The same things were measured in two ways. Each way mixes the same 8 hidden numbers, adds some noise and spreads widely along 5 directions of its own, which tell nothing about the thing.
Some things both ways: the first way, then the second way.
0  -3  -6  -10  5  -15  -1  1  -7  -2  15  -4  -3  0  -3  9
11  -6  2  6  1  14  8  7  -14  0  7  -12  -6  -4  -5  14  4

1  -8  5  -5  3  -23  21  -1  8  7  -5  0  -7  4  9  8
4  8  -7  -2  0  -12  -12  -3  6  -12  -21  3  -3  2  0  8  -5

1  -7  0  -1  11  -17  28  -1  0  3  -11  -5  -6  -4  3  13
-3  6  -12  -7  -3  -2  4  8  6  -9  -10  -3  5  -12  0  14  -4

8  8  12  5  -12  12  -5  -1  -17  8  -19  9  5  -20  8  15
1  9  7  4  -3  -15  -2  -9  23  -14  -15  0  6  -4  3  -3  -5

3  8  -5  0  -6  9  -12  -15  5  0  -4  5  -8  8  0  0
-3  6  -1  -5  -1  -3  -10  -8  1  -3  11  1  -2  -19  2  -5  10

10  -8  -3  -7  9  -9  22  1  18  8  11  4  -17  24  0  -11
11  1  -2  0  -11  -8  -4  2  2  -7  -11  -12  12  -16  -5  7  -13

-8  8  11  -7  -3  3  -4  -5  1  -2  1  -6  -2  3  -1  4
4  1  -12  -10  1  -3  1  5  -7  -1  -7  5  -2  7  0  5  -6

6  -4  1  3  -3  -2  9  -3  -3  -2  -13  8  -3  -5  12  10
-3  -1  -9  5  -1  -4  7  11  6  -8  -14  2  3  -10  1  9  -3

12  5  9  -5  2  -3  2  -2  -9  12  -9  5  0  -15  7  3
7  7  8  6  -2  -6  -7  -11  11  -11  1  3  -2  -1  5  -6  -5

3  -12  -4  -5  7  -8  9  0  -5  4  6  0  -1  -2  -4  0
-7  3  -1  -5  -6  1  -13  -12  10  -8  1  1  -7  -24  -3  -10  12

4  2  10  -5  -4  -3  5  -10  -12  8  -12  8  2  -7  21  16
-14  5  -11  1  8  -6  -7  -6  16  -12  -3  18  -18  -4  3  -13  9

-9  -1  -4  -1  -5  6  -2  -13  -6  -14  -4  -4  -7  5  17  4
1  1  -9  4  6  -5  7  5  8  -10  -6  3  -5  4  -3  6  -3

-7  -2  -1  -4  -4  9  4  -2  -16  -1  1  -12  -8  2  8  12
13  3  5  0  2  0  0  -7  -10  -3  15  -10  -4  -13  -11  4  -2

9  -14  -10  9  4  -10  6  3  0  -11  5  12  8  -12  -14  -5
6  4  1  5  5  -10  -1  -10  11  -11  0  3  -3  -5  -4  -2  -11

-3  3  7  -1  1  -1  7  -1  -3  -14  -6  1  -1  -4  6  9
-1  2  -1  -5  7  -1  8  -6  1  -4  6  2  -9  -10  -10  -4  3

7  -5  8  4  3  1  16  1  -7  1  -13  6  4  -14  8  5
9  1  -4  7  -2  -9  1  5  -7  -6  -8  7  -2  -4  -2  3  -20

0  -17  -16  6  8  -25  6  -6  14  -2  9  5  1  2  -15  -3
0  3  -16  0  7  -5  -5  2  5  -6  -3  6  -3  3  6  6  -3

9  5  8  -12  -4  10  2  14  -9  26  7  -10  -15  9  -2  11
5  -1  7  -1  -7  10  7  2  2  -2  -11  -1  5  -9  10  8  -11

6  -6  7  -9  6  -21  31  10  -2  10  3  1  -5  0  2  11
-3  -1  -8  -6  2  6  1  -3  6  -6  -9  5  -8  -9  -2  4  -4

-10  -4  8  -5  -10  -2  8  0  -6  16  5  -14  -7  10  6  14
4  -5  -4  -6  2  1  -1  -4  6  0  -5  -5  0  0  2  -1  2

-3  -4  -3  1  -8  5  4  1  -3  6  7  -5  -5  6  -9  6
7  5  6  -9  3  -6  -7  -21  11  -4  5  -4  -1  -9  -4  -8  -3

-5  -14  -11  11  -5  -9  -12  6  2  -12  11  2  6  -7  -15  -2
13  -5  7  8  5  -2  7  -2  6  -2  4  -13  8  1  -2  6  1

6  -7  1  -5  -9  7  -9  18  -1  3  18  -3  -11  11  -1  -5
2  5  3  2  7  0  -5  -13  6  -7  0  15  -8  0  4  2  -7

Other things, the second way, with their names:
<616>: 0  0  0  4  9  0  16  -2  15  -8  4  6  -3  3  1  -2  -7
<791>: -4  -3  -9  -5  -2  7  14  13  12  -5  -9  -4  3  0  7  4  0
<390>: 13  -1  6  6  -5  4  -2  4  -7  -1  -5  -4  6  2  10  12  -8
<257>: 4  -1  6  3  6  2  9  -2  -4  -1  4  -2  -5  -11  -6  4  2
<385>: 0  -1  -7  10  6  0  -5  0  2  -8  0  6  -13  -2  0  1  4
<32>: 3  1  6  8  5  -3  -7  -10  4  -5  4  7  -9  0  2  -8  6
<565>: -5  -2  9  4  0  7  19  6  1  -1  0  2  -7  -20  1  -8  1
<660>: -1  1  -6  -8  2  -3  5  0  4  1  5  0  7  -10  3  1  -2
<256>: 10  0  -5  -2  0  -6  -9  -8  5  -6  6  -4  2  3  -3  -2  -1
<4>: -13  7  -14  -16  1  -1  -2  -8  19  -10  6  0  -2  -25  -7  -3  10
<659>: 10  10  10  -7  -2  -10  -2  -11  5  -9  -13  -3  -3  2  -5  0  -9
<760>: -3  -4  -6  2  3  0  -7  -5  7  -2  2  8  -4  -3  6  -9  6
<127>: -4  4  6  -1  2  7  -13  -14  4  -3  8  5  -12  -15  6  -5  15
<124>: -2  6  1  -9  -3  0  -14  -16  2  -2  14  0  -1  -27  0  -6  6
<21>: -1  1  -8  -7  1  -1  0  -6  10  -6  2  -6  1  -18  -9  1  2
<59>: 1  -6  0  6  5  -1  12  1  12  -7  -8  -3  -5  -3  -5  -4  -1
<674>: -4  -3  8  5  8  7  -1  -14  18  -5  -3  11  -16  3  10  -15  8
<400>: -8  -10  3  8  7  17  4  -5  11  1  4  11  -14  -6  12  -11  12
<398>: 13  4  -1  0  4  -4  0  -5  0  -8  4  -5  -6  10  -9  5  -5
<381>: 2  3  11  2  2  -1  8  -6  0  -3  12  3  -4  -15  -1  -8  -3
<255>: 2  -2  5  12  -3  7  9  11  1  -7  -11  -4  -4  -9  5  6  0
<775>: 3  -9  6  5  2  4  15  -1  3  0  4  -4  -3  -15  -8  -9  -3
<569>: 4  -6  -9  -6  -2  1  8  7  -5  3  4  -7  5  -7  -5  1  0
<263>: 7  0  9  -1  -7  4  2  -5  4  -3  6  -18  13  -25  -5  10  6
<286>: -7  -1  -11  -2  7  1  8  5  10  -5  -9  15  -13  11  10  -9  -4
<662>: 13  4  12  14  1  -7  -7  -10  1  -9  7  -2  -4  -6  -4  -2  -2
<479>: 12  10  12  9  1  -12  -6  -8  8  -10  -6  2  0  11  7  -1  -7
<60>: 3  -9  4  3  0  13  16  10  -10  5  2  1  -4  0  6  0  2
<520>: 4  -1  3  2  0  7  14  4  -1  -3  1  -3  2  -10  -3  11  -1
<186>: 0  6  13  -3  4  3  5  -15  14  -8  1  1  -14  -1  2  -15  3
<362>: -7  1  -11  0  11  -8  18  4  24  -11  -8  5  2  1  -2  2  -4
<783>: 11  -4  9  2  -1  7  6  -1  -19  6  5  4  -6  -7  -1  1  -10
<213>: 9  3  16  6  -5  -2  16  4  6  -6  -16  1  5  2  8  3  -17
<73>: -15  4  -19  -17  7  3  2  -4  12  -1  6  13  3  -15  5  7  6
<549>: -2  -9  -5  3  3  5  -2  -1  -5  5  6  9  -7  -11  4  -9  3
<248>: 10  6  3  3  4  -4  -1  2  -11  -2  3  -3  2  -5  0  16  -1
<498>: 0  10  -5  -6  5  -20  -17  -15  20  -10  -12  7  4  5  5  -2  0
<744>: 4  -1  2  9  2  2  -1  -2  -1  -5  1  2  -8  -12  -1  0  -2
<617>: 14  -7  4  7  -2  7  7  9  -7  0  -5  -11  5  3  3  12  -6
<55>: -10  -6  -2  6  0  8  15  9  13  -3  3  -3  4  -11  6  -1  16
<240>: 5  -2  6  -2  -5  7  14  2  0  -4  0  -10  -3  -16  -8  0  -3
<168>: 4  -4  -7  -5  -4  6  -4  -1  0  -1  4  -5  1  -6  -1  2  2
<573>: 2  7  2  1  4  1  1  -3  11  -10  -7  3  -6  4  8  4  -3
<348>: -10  1  -16  -9  4  0  -3  -4  5  -3  2  13  -9  -13  0  -5  1
<605>: -3  -3  -4  -8  -1  7  -2  -1  -5  8  18  -4  8  -14  6  2  18
<50>: 5  8  -14  0  -6  -14  -20  -2  4  -11  -2  -7  11  -14  -1  14  -1
<319>: -4  1  7  0  3  2  10  -1  7  -5  -10  1  -5  -15  0  1  3
<718>: -3  -4  -5  0  3  4  9  0  12  -5  5  -9  1  -19  -7  1  8
<430>: 1  -8  2  -2  5  21  20  4  -16  7  17  9  -15  -11  0  -3  -6
<211>: 5  -4  -3  1  10  3  -2  -8  -3  -1  0  8  -16  6  -4  -1  -2
<397>: -4  2  -16  -4  -3  -3  3  14  0  -3  -11  6  5  -7  9  9  -8
<162>: -3  10  -10  -11  1  -16  -10  -14  26  -12  -1  -1  8  -7  -1  -5  0
<710>: -4  11  -10  -6  3  -4  -11  -5  6  -8  0  12  -1  -1  11  8  2
<267>: 14  4  16  10  -4  3  7  1  -6  -9  -11  -5  -9  -5  -3  8  -12
<564>: 12  0  10  7  4  6  6  -7  -4  -6  4  -3  -10  -4  -6  6  -6
<654>: -1  -2  -3  -1  -1  1  2  4  0  -2  -16  7  -1  -9  5  6  -7
<448>: 8  6  -3  3  -4  -6  -17  1  -6  -4  -9  -1  2  -2  9  11  -4
<443>: -2  -2  -14  -7  5  -1  -8  -5  8  -3  -2  1  -7  0  0  -3  6
<71>: 5  -1  2  1  2  0  1  -7  19  -10  -16  -3  -2  3  2  2  -6
<433>: -13  0  -8  -7  3  8  8  0  13  -5  0  5  -5  -16  1  1  12
<751>: -8  0  7  3  0  16  19  6  13  -6  -13  7  -3  -12  13  7  -3
<38>: 10  -6  0  0  -6  2  8  6  -4  -3  -11  -15  6  -14  -10  11  -8
<643>: 10  6  6  -4  -9  -4  -15  -9  -10  -4  -1  -2  1  -16  -3  3  -4
<114>: 4  -14  -5  15  2  6  12  15  -3  1  -6  0  1  2  5  5  -2
<283>: 1  3  4  6  6  5  10  1  -9  -1  12  12  -10  -11  4  0  -8
<668>: 13  1  1  -5  -5  -4  -5  -4  -4  -4  -11  -11  4  -8  -10  11  -5
<24>: 5  1  -5  -11  2  4  2  -1  -7  1  0  0  -1  1  -2  11  1
<434>: 8  -2  -7  -3  -3  6  4  9  -15  0  -6  1  -5  0  0  10  -10
<527>: 8  1  9  1  0  -5  -13  -14  -4  -2  -4  2  -7  -9  -3  -5  -1
<735>: 9  5  9  6  -1  1  -20  -18  -8  -2  22  5  -11  -11  4  -10  3

Some of these things the first way, each followed by its name:
6  1  3  -6  -1  7  -6  6  -2  4  6  -2  -7  3  -8  -2 -> <643>
7  4  -4  2  3  10  -7  -4  4  -7  -3  5  -7  1  -5  -6 -> <381>
-2  -12  -7  8  4  -6  1  8  17  -5  13  -2  -3  5  -22  -8 -> <660>
2  -6  3  4  10  -13  28  -6  4  -13  -15  9  1  -12  9  -3 -> <775>
-5  -18  -18  3  3  -4  9  1  4  -12  17  -3  -6  12  -12  -6 -> <21>
-13  -7  -3  -6  3  -6  2  -1  -6  -10  11  -16  -5  5  6  -2 -> <398>
10  -17  1  0  8  -10  -4  17  -7  3  8  2  5  -14  -1  1 -> <662>
-4  -14  -15  5  -3  1  5  -1  -11  -8  9  -3  0  1  -4  6 -> <718>
0  22  5  -2  -9  14  -31  -14  -10  -6  -7  8  9  -16  -8  7 -> <60>
2  -7  4  -14  5  -3  13  4  -9  20  -1  -13  -18  12  26  18 -> <255>
-4  -2  6  -7  -6  9  -13  4  -6  6  21  -10  -4  9  1  -4 -> <256>
10  1  -1  2  -5  -2  -2  2  8  1  1  14  -3  3  -11  2 -> <654>
-10  -13  -8  1  0  -21  12  -12  6  1  7  -2  1  4  -8  2 -> <443>
8  0  2  -4  5  -3  5  -4  12  12  1  2  -11  12  -3  1 -> <397>
-10  -11  -4  3  -6  3  -3  -7  -5  -1  -3  -9  -7  5  18  -2 -> <114>
1  3  -2  -11  -2  1  -6  -1  -6  13  8  -8  -13  12  4  12 -> <573>
-9  -1  -11  -7  4  -1  -3  -12  -4  -2  3  -12  -10  6  -3  5 -> <186>
3  2  -3  -10  -2  -10  2  -7  5  15  2  -4  -17  16  7  3 -> <127>
-6  -13  -9  9  1  -5  8  -1  9  -23  2  0  -5  4  5  -3 -> <362>
0  5  5  0  -7  2  10  -12  7  3  -5  1  -8  9  7  -2 -> <162>
5  -8  -9  -10  12  -10  10  2  -2  1  2  -5  -14  5  3  6 -> <267>
11  0  -4  -1  1  -6  4  -8  -3  -1  -5  14  -1  -4  5  3 -> <744>
9  2  -13  0  5  10  -13  -6  12  -11  6  4  -16  12  -7  -12 -> <283>
3  -26  -14  8  7  -21  13  7  2  4  6  1  6  -9  -14  1 -> <50>
0  10  11  -4  1  -17  5  2  5  -7  -1  5  2  -9  -10  5 -> <24>
-1  -1  -2  -1  6  -12  0  -6  -3  -3  6  2  8  -12  -17  -5 -> <168>
-4  -11  4  9  1  -13  16  -7  0  2  -16  3  8  -18  1  5 -> <549>
-13  -12  -17  2  -12  8  -16  -8  -6  15  4  -16  -12  13  -4  7 -> <448>
2  -6  -10  -1  0  -3  -10  3  -1  -11  12  5  2  -2  -17  3 -> <433>
6  7  11  -4  -6  -9  9  1  -3  -3  -5  12  5  -9  -1  10 -> <668>
0  3  2  4  -2  13  -4  2  -11  1  -17  -7  -5  -13  0  8 -> <213>
2  -11  -18  10  11  4  -10  -4  -2  -17  -3  4  2  -10  -18  2 -> <565>
-14  -7  -17  1  7  -1  -5  -13  -3  -5  8  -15  -2  1  -15  2 -> <791>
-5  -20  -14  2  5  -10  5  0  6  -14  14  -1  -4  9  -3  -2 -> <59>
-14  -3  -10  6  -17  17  -20  -1  -11  -4  -2  -15  -9  4  4  13 -> <248>
